The rows of a group lie close to one hidden flat surface of 11 dimensions, which passes through zero. Surfaces can cross.
Known rows, each followed by its group:
[-38 -13 -24 -52  -3  22  12  20 -27 -18  33  11 -25  25  -1  35   3 -13
  -9 -19  36  37]
K_681
[ 21  12   8  18  -5  -9  -3  -9  25 -36  18 -13   0   6  16  30 -10  10
  -5  19  -8 -12]
K_681
[-16  21  32   1  28  31  10  -2   7  21 -25 -28   8 -42 -46 -26  -9  13
  11 -13  22  31]
K_681
[-25   0  -8  -9  -1   1  -7  18  20 -14  -1  17  -4  42  11  36  -5  -3
  -6  -2   5   0]
K_80
[ 36 -24 -35   4 -24  -6 -15 -13 -16  -6  39  11 -45  22  22 -17   0   1
 -17  10  25  -8]
K_80
[ 17  21  -9  -7 -24   0 -14  24 -10   4   2 -18  19   2 -16 -18  22  16
  18  13   5  15]
K_137
[  8   5 -21  12 -13 -12 -28   9 -22   9 -16  -3   6 -11 -26   5  16  22
 -11  14   2  14]
K_80
[ -1  -8  -1  13  15 -12  12 -10   9   5  -2  -3  12   0  14 -13  -5   0
   4  12 -14   6]
K_137
[ -2  10 -33  -4 -19   6  32 -20 -26  14 -16  33 -12 -23 -53 -34 -11 -24
   9 -40  -2  29]
K_137
[ -1   7   5 -35  17 -20  -8  30  15 -11  36  14  -5  31   6 -14  19  -6
  42  -5  -2  34]
K_80
[ 19  -4  -8  21 -14  -2  -7  -7  10 -25   7  -1   1  16  42  36  -9   6
 -27  20  -8 -38]
K_80
[  6  17  21   0  -5  35 -18  17  32  40 -32 -33  26  39   3 -44  -8   7
   4  13 -11 -31]
K_697
[-19  -9  55 -33  23 -14 -10  -7  22 -23  22  -5 -18 -28   1  31 -10 -24
   8 -12  29 -10]
K_299
[ -2  10 -31  -9 -41 -40 -37  28 -26 -24  13  -7  27   7  25  53  66  10
  -2  13   3   8]
K_867
[ 12  -7  16   4  -6 -34 -13   8  17 -27  25  -3   6 -15 -11   8 -11 -22
   1   7 -31  18]
K_867
[-16   6  16 -24  15  45  20  13  36 -10   6 -19  -6  24 -23  12 -54  -4
 -15  14   7  19]
K_867
[-16 -20  13   5   4  12  18   8 -33   9  -2 -32  20 -26   8  -7  10  12
   5  -9  11   2]
K_299
[-10 -12  27 -12 -13  13   1  15  -3   2 -18   9   7  25   8  36  -8   3
  -6  27  -3 -52]
K_137
[ 12   9 -37  20 -19   2   3  -7  -8   9 -14  29  -7  20 -13 -30   5   0
   4 -20 -16   1]
K_299
[ 26  25  23  21 -24  34  19  11  12 -23   6 -23  15 -15   2   5 -22 -16
 -21  -2 -30 -31]
K_80
[  8 -37  21  -2 -28  -2 -61  -9 -20  32 -27 -12 -20  12 -15 -18  11   9
 -10  14  26 -57]
K_80
[ 17  13 -27  15 -18  -8 -18   8  -4  -4   3  14 -10   8 -29  -5   0   6
  -8   5  -4  20]
K_80
[  9   5  -8   9 -44   4 -14 -35  -4   3 -34  15 -13  -4 -34  13  -9   2
  -3  -6  19 -45]
K_867
[ 17   5 -14   7 -24   3 -22  25 -13  16 -10  -5  11  20  -8 -35  17  11
   5   8 -21  -7]
K_697
[ -3 -10 -28   4  23 -22  29 -40  -8  -5  12  21 -16  -9  14   9  -5   8
   6   5  16  21]
K_681
[-18  12  14   8 -17 -16 -21 -11  40 -19 -25   3   4 -10 -34  17  -2 -19
   9 -35   3  14]
K_867
[ -9  -7  65 -16  40 -19  21 -14  15  -7   9  -4   1 -34  -5 -12   2   2
  54  -9   9  -6]
K_681
[-15   7 -39 -23   8 -30   5  30 -30  30  13  50  -5  12  -4 -22  48   4
  12  12   6  43]
K_697
[-14 -33   2 -26 -13  -8 -38  18   0 -14  22 -35  10  63  25 -15  11  -3
  46 -24 -15   1]
K_697
[  5   3   4  19  16   3   5 -26  30 -19  10 -15  -7   8  20  13  -6  24
   9   2  32   3]
K_299
[ -5  31  -7 -33 -25  -2  32   4   7 -12  -2 -17  42 -28 -17  18  10  -3
  31  17  16  22]
K_137
[  5  26   7  20  13  11   6  22  45   8 -12  10  13  28   9 -10 -10   3
 -17  22 -25  -9]
K_697
[ -7  -9  19 -26  -9  19 -11  16 -13  35 -12 -11  14   5  27  -5   3 -33
 -15  -1 -25 -45]
K_299
[-10  17  -8 -20 -18  16  12  28 -25  -8  -4  30  -8  10 -16  21  15  -1
  -6  -5   5  -2]
K_867
[  5 -17  32  32  19  -8  -5 -24   1  -2   5  -9 -14 -52   5 -15 -15 -24
 -22 -33 -23 -16]
K_137
[ -7   3  30  -8  23   0  -7  34  -2   3  13  21   2   4  22 -19  28  -9
  15 -23 -21 -12]
K_867
[  5  -5  20  -8 -12 -16 -20  27 -14 -11  14 -13  12 -26  -4   1  19  -8
  -2  -2 -12  -2]
K_299
[-19  36  -4  -5 -10  30  20  34 -21 -13  -8   6  12 -19 -15  40  13  -5
 -25 -21   7  14]
K_867
[  8 -16   6  18  -1  12   6 -21  -1 -12  18 -29  -4 -36  -8  -2 -35 -24
 -25 -22  -4  13]
K_681
[-16   1 -27 -14   9 -19   5 -20  12   6  -7  46 -27  12  -5  18  -1  -7
 -13  -2  20  16]
K_681
[ 17  -6 -13  -9  40 -44   8 -59   6  14  14  16 -18 -29  52  19  25  19
  13  44  43 -14]
K_697
[-19  32  32  -8  13   3  -9  36  11  12 -13 -36  49 -36   4   2  23 -17
   3 -13 -30  19]
K_697
[-17  21 -30  -1   5  32  25  17  -9  16 -11  19 -10  -1 -36  -4  -4  19
 -29   7  31  40]
K_697
[-27  -2 -26  13  29  18   5  25 -31  18 -19 -21  18  -6   0  32  12  44
 -39  34  19  34]
K_137
[ 53 -23  16  36 -24 -11 -38 -21  13 -12  18 -19 -13  23   8 -29 -19  16
   7  18 -13 -44]
K_697
[ 16   4  -4  24   9  11 -15 -21  11   4   5 -35  -1  -6  20 -23  15  28
  11 -13  28   4]
K_299
[  6 -10  -9   1 -10   8  -7   4 -23   9   2 -18  -3  -3 -10 -11   5   6
  -7   1   8  -5]
K_697
[  3   2   1   6 -14  11 -11  15 -16 -17   1   9  -7   5  11  50   3  17
 -34  24   0 -38]
K_137
[ 27   8   8  16 -30  26 -19   6  20  12 -11 -31  14  36  19 -33  -6   5
   2  13 -18 -49]
K_137
[-12   0  32 -19  12   2   3   1  49  -8  -4  11   2  41  14   4 -19  -7
  28   2  -7 -19]
K_80
[  7   5  14  20 -24  47   7   4  -9  -1 -19 -42  19   3   7  11  -1  29
 -11   9  18 -42]
K_299
[  0 -12  23   5   1 -29 -62  -4  -1  -8   4 -32  -5 -34  -3  38  30  23
 -18  19  41   6]
K_80
[-11 -22 -26 -27 -10  -3 -16 -35 -31   8  -8 -18   4  11 -23 -19   2  -6
  50 -43  -4  26]
K_697
[ 15 -11  30  16  19 -42 -39 -29  57  -9   4  14 -25  14 -18 -28 -27  -4
  18   2  -9  -3]
K_80
[-29  23   9 -26   4  50   0  18  23  -3  -2 -22  -5   7 -13  10 -14  -9
  -7 -35  28  29]
K_137
[-10 -16  15 -11  24 -19 -10 -22  -1 -16  32   2 -22 -20  40  19  13 -15
   6 -20  15  -4]
K_137
[ 10   0   6  -1 -11   4   6  21 -20  -3   5   7  -3 -16 -19  -3   0  -9
 -10   0 -18 -10]
K_867
[ 30  -5 -22  -2 -25 -26 -26 -12 -17   1   6   8  -9   5  -2  -3  22  16
   7  22  14 -14]
K_867
[-43 -46   4 -41   6  26  43 -19  -3   5  -3 -30  14  10  17  28 -47 -33
 -16   5   9   2]
K_867
[-26 -24  22   4  17 -36 -19 -23  17   9 -39  13  14  12  23  30   7   2
   8  16 -10 -36]
K_80
[ 37  -2 -15  -5  -8  25  -2   5   3  17  16 -26 -14  31 -23 -30 -40  22
  -5  53   6   3]
K_867
[ 33   6 -45  10 -10  13 -11   7 -16 -18  35 -37  -2  26  -8 -13   3  48
  10  26  20  37]
K_681
[ -5  -4 -15 -14 -14 -21 -20  -4  -5 -18   8 -14   9  22   3   2  12  -2
  35 -17 -20  13]
K_697
[-15 -28  21 -32  -5  -9   9   3 -38  17  -2  13  -9 -21 -18  -8   2 -19
   4   2   2 -16]
K_299
[ 34  34 -19  26 -37   3 -33  25   5   7 -19   7   9  23 -42 -22  11  28
  -1  20 -18  -4]
K_681
[ 10   2  20   9   0 -25   6  19  -5 -23  17   1  17 -19  10   2  15  -7
  11  -5 -32  -1]
K_681
[ 15  -1   1  24  -9   0  18 -15  -6   8 -29  -3  12 -29 -42   0 -26  13
 -22  30 -15 -15]
K_137
[ 22   8  -1  16   4   4  -3  -4   0  -9  16 -32   4  -8 -10 -14  -3  31
  10   8  13  24]
K_681
[  1 -11 -19   4  14  -1  23  -1 -20 -35  52 -21 -13 -33 -31  -5 -19  -1
   2 -29   8  78]
K_681
[-38   0 -13   4  10  -7  27  22  -1 -37  18  12  16  28  44  19  36   0
  25 -49   3  31]
K_299
[  0 -16   9  -8   9  34   7 -39   5  29 -21 -13 -24   7 -33 -40 -36  18
  13  -1  45 -12]
K_299
[-11  -6 -13  -3  25 -11   7 -16   1  23  -3  15  -1 -15  18 -21  -3 -38
  -6 -23 -25  18]
K_299

New rows, each followed by its group:
[ 19  -3  -8  18 -36  21  -8   8  10  -6  -8  -8   1  29  16  12 -25 -14
 -36   8 -31 -43]
K_681
[ -1   4   0 -19   1   0 -15   2   2   4   8  -1 -11  -5   6  16   9  -4
  -9   8  13  -1]
K_299
[-17  -8   7  -8   5 -13 -44  29  18  16  12 -13  -4   8  -6 -27  12 -27
  -8 -25  -4  36]
K_681
[-15 -10 -28   2   8  34  -8 -10  -4  10   0 -25 -15   6  -1   3 -15  15
 -35  -5  47  34]
K_80
[-16  -9 -39  11  14  26  22 -18   2   0   6 -15  -9   8 -11  -8 -34  -3
 -20 -19   5  56]
K_681
[ -1 -19 -23 -18 -14  15  15 -12 -38  18 -12  13 -13  23 -18  -6  -1  29
  12  23  39 -15]
K_299
[-33  18  31 -45  17  -9  56  -6 -25   3 -25  23  28 -46  -7  43  26  -8
  39  -2   4 -11]
K_80
[ 10  -3  29  10  17 -26  13  -7  35  -1 -13 -15  26 -22 -30  -2 -30  11
  12  47 -15  10]
K_137
[  1  27  -7  15  -7  11 -13  13  32 -13   4  -8   5  28  11   0   1   5
   1 -11  -8  13]
K_299
[  7  14 -30  21  12  14  28  21 -41  14   9  -5  21  -1  48   2  33  26
 -19  19 -11  -6]
K_867
[ 18  -8  -7   1 -34  22 -15 -11 -11 -13   0  -3 -28  13 -34   7 -20  14
  -7  -4  25 -19]
K_697
[ 18  20  -2  18  14  29  15 -32  -6  -1  -7 -47   2 -45  -9  23  -5  45
 -16  26  52  -4]
K_681
[ 12  -4  43  32  29   9   6  19  26 -22  33 -11 -23 -34   9  16 -17  13
 -56  19  35  -1]
K_697
[ 28 -19   9  12 -17 -35  -9  -6 -30   4  10   0   3 -30   4 -13  17   3
   0  14  -9 -26]
K_299
[  3 -18 -11   0 -11  -1   0  19 -25  21  -1  10   7  20  15 -30  17   1
   1   7 -14 -19]
K_697
[-46 -15  32 -28  33   1 -25  41  12   0   1  22 -25  31 -35   6  -8  -3
  -4 -18   2  31]
K_137
[-11 -18   5  18  22 -11   2  15  -4  14  -9  -6  19   3   7  -9  -3   7
 -11  14 -30   7]
K_137
[-22 -10  -4  54 -20   5   0  -3 -26   6 -57  -3  25 -50 -37  18 -21 -18
 -61 -24 -46  -8]
K_80
[-11  -3 -44   5  -4 -33   5 -18 -11 -10  -8 -16  49  26  56  26  20  -8
  33  -8 -59   5]
K_697
[-17  -3  29  14  23  14  21 -12  34 -13  -7  -6   0   4  -9  -3 -30  -4
  10 -21   8  17]
K_299
[ 36 -18  21 -11 -20 -52 -17 -19 -24  10  16  -4  -1 -53 -16 -18  26  -3
  33  29   2 -23]
K_137
[-17 -46  -5 -40  25 -34  26 -14  -9 -16  42  11  -8  -7  35  36 -13 -23
   2  22   8  16]
K_867
[-11   0  61 -12  25   9 -23  18   5   6  20 -34 -14 -59 -30 -14   1  -3
 -10 -13  41  30]
K_697
[ -2   0   5  11   0   0   5  28  -5  -1   4   6   2  -3   3  -9   2  -6
 -15  -4 -15   9]
K_697
[ -1  11  22   4  15  26   0  21  12  10   1 -20   8  -3  28   4   9  20
 -24  29  24 -17]
K_697
[  8   1 -14  30   5 -18 -13  -5 -33 -35  25  33 -37 -38  14  53  18  -6
 -48 -28  -3 -10]
K_137
[  5  -7 -18  10   3  -3  -8 -11   0 -15  20  -4 -13  10  -2   1  -5  18
   0   4  20  27]
K_697
[ 12  19   5  61 -14   6  24  22  33 -30 -21  -5  38  14 -17  -7 -35  -6
  -8 -11 -69  -2]
K_299
[ 43 -15  -1  29   3 -10  -2 -36  22  -5  26  -3 -22   9  27 -25 -24  -1
   0  13  -3 -29]
K_80
[ 15 -34 -12  35  40   8  -6 -55  11  32 -17  -1 -30  19  22 -27 -34  28
 -19  22  17 -29]
K_137
[ 12 -11  -7  11   0  18  23 -13 -35   6  -4 -25  14 -12  27   1   7  20
   1  13   7 -25]
K_681
[ -8  -9 -37  30  24  13  13 -14  13 -19  16 -16  -4  29   3   1 -21  30
 -11  -5  11  64]
K_697
[-20  -8  12 -13  -9  29  45  28 -45  -4   1 -21  35  -3  25  11  15   8
  19  -3 -11 -25]
K_681
[ -9  23 -20 -43  15 -19 -12 -15  12 -10  20  43 -39 -15  -4  51   6 -28
 -23   3  15  25]
K_299
[  7  19 -50  43  18   7  12 -18  15  -2  -7 -28  33  23  37   4   1  30
  -7  20 -18  31]
K_697
[  8  12  15   9  33 -32  -6 -15  40   1  -2  16   0   9  13  -6   6  21
  28  18  -1   3]
K_681
[ -2   0   5  12  -1   0  -3  -5   0  -7   5 -13   0 -21   9   4  13   2
   2 -18  11   0]
K_299
[-11  -9 -40  18  24  10  11 -20 -21  32 -11  -2  -5  -3   3 -44   0   4
  -6 -24   6  38]
K_137
[ -8  20  21  15  29   1  -5   0  29  31 -32 -20  25   2   9 -25  10  19
  15   9   0   2]
K_681
[ 24  46 -40  12 -40  14  24  -8  10 -47   7  15   1  -5  14  68   6   8
 -15   7   8  -7]
K_137
[  2  -5 -13 -15   1 -15  20  -3 -21 -26  23  14 -11  -8  19  40  17   8
   5   9  15  -6]
K_681
[ -7   1   5  29  15   6   6  -5  32 -27   6 -20   6  -7 -11   5 -31  -5
 -11 -21 -21  30]
K_697
[-23   1 -25   9 -10  28  15  38   9 -31   5  10   3  54  -6  21 -21   2
 -22 -16 -14  35]
K_697
[  5 -10 -39  19  30 -20  -4  13 -15  21  10 -31  32   5  13 -39  17  31
   6  24 -18  62]
K_299
[ 20  15  -5 -27 -18  31  22 -18 -13  -3  10  19 -35 -16 -42  -9 -15   0
   7  -2  38  -8]
K_80
[ 61   5   6  15 -15   4   7 -27  -4  -6  35 -15 -15 -23  22 -30  -6   3
   4  17  -1 -39]
K_80
[-11  -9 -13  -1   7  -2  27 -14 -21   5 -16   7   2 -19   1  12  -5  -1
  -7   9  11  -1]
K_137
[-31   9  27 -26  12   1  -8  33  -3  27 -10 -24  36 -14   2 -21  26 -26
  19 -23 -24  21]
K_697
[-30  22 -46   9  11  10  37   0  -8   8 -39  28  21  16 -15  16  -1  11
  -7   1 -15  30]
K_80
[ -3  13  -1   5   5  13  -2  -4  11  -2   3 -14  -1  -7  12  -2   6   4
  -5 -17  20  13]
K_299
[ 21  23  -6  20  -8  23 -14  16  18 -11   3 -42  15  -4 -31   0 -19  22
 -21  23   2  30]
K_867
[  7   6 -18   7  10  -2 -36 -26  28  28 -11 -14 -11   8  16  -7  -2   7
 -25  18  26   7]
K_681
[ -7 -18  32 -17   0 -11   7  25   3  -6  -3  -4  10   4 -32   5 -24   3
  11  30 -21  -2]
K_299
[ -7 -16  30  -2   9  -5  -5  19 -27   3  19 -18   4 -46  12  -4  21  -9
 -15  -5   9  -1]
K_697
[  6  31  32   6  11 -13 -31  28   4  -3  10  26 -15 -12  -8 -13  37   5
  23 -29   2   0]
K_867
[-39 -25  28   4  55 -12  29  20  25  -5  32  23 -13   3  33 -11 -10 -19
 -20  -9   2  37]
K_697
[ 16 -10  28  16  -3 -16 -19   2  -2  -9  13 -21   4 -24   7 -18  10  -1
   9  -9  -5  -7]
K_299
[ -8 -12   0  -2  13 -58 -19   0   6   6   5  35  -8 -10   3 -24  20 -26
  15 -13 -23  19]
K_681
[ 16  12  -7   8   0  23  28   4  17 -50  25 -15   0  31   2  26 -28  36
  15  19   7   9]
K_681
[-30  -5   0  -7  -8   3   2  -1  -7   8 -31  15  13  17   4  32   4  -5
  -8   5  -6 -24]
K_80
[ 20  19   7  15   7   6 -34  -3  43   2   2 -25   2  16   6 -12  -5   8
   2   7  -1   3]
K_299
[-12 -30   3  22 -13  -5  26   4 -30   3 -47  69 -14  11 -31  27 -37  -7
 -43  23 -49 -65]
K_137
[-14  -1   1 -22   6  -3   7  20   7 -15  28  10   1  24  31   3   8 -13
  15 -10  -6  14]
K_80
[ -2 -34  24  -3  16 -36 -12  29 -17  33  18  20  -6 -13   2 -68  26 -16
   7 -10 -15  14]
K_697
[-32 -27  -1 -21  14  -8 -10   5   9   9  -6   7  -6  38  26  -1   2  -8
   5 -11   3  -1]
K_80
[  9 -22 -10  19  12 -23 -20  -4  -7  18  11 -21   2 -26  -8 -51  -2 -19
  -6 -22 -27  40]
K_681
[-14  15 -25 -10  31  -5   6 -11   6  20   1   4   2 -10  33  13   2 -28
 -24  -6 -10  30]
K_299
[ 28  -9  35  39   8  -1   0 -11  31   5  -1 -25  23  -2  30 -34 -21 -14
   6   1 -49 -38]
K_80
[ -8   2  15  -1  20  10  13 -31  32  20 -27   5  -3  13  14  -5 -16  11
   8  12  16 -29]
K_681
[ -1   5  -9   2   4 -15  25  -8  14 -21   7  38 -18  19 -32  -6 -16   7
  28  -4  -7  32]
K_681
[-21 -18 -21   7  -2  20  17  -8 -27  12 -12   2  -7 -11  -1  -3  -9 -14
 -29 -24   5   4]
K_80
[-20 -16  13  -7   8 -33 -26  -4 -19  18 -22  -8  19 -19  11  16  34  13
   9  11   5  -9]
K_80
[ -3  23  19 -22  33   6 -20 -49  51  16 -15 -40   6  -9  -7   2 -13  12
  37   6  33  16]
K_697
[ 23  27  -4  15  -6  33 -36 -15  46  27 -19  -7 -19  31 -45 -63 -32   2
  -3 -15  -2   5]
K_299
[  7   3  -5  -4 -17 -15 -20  12  -3 -19  18  34 -25  14  -2   9   9 -15
   1 -18 -10  -5]
K_137
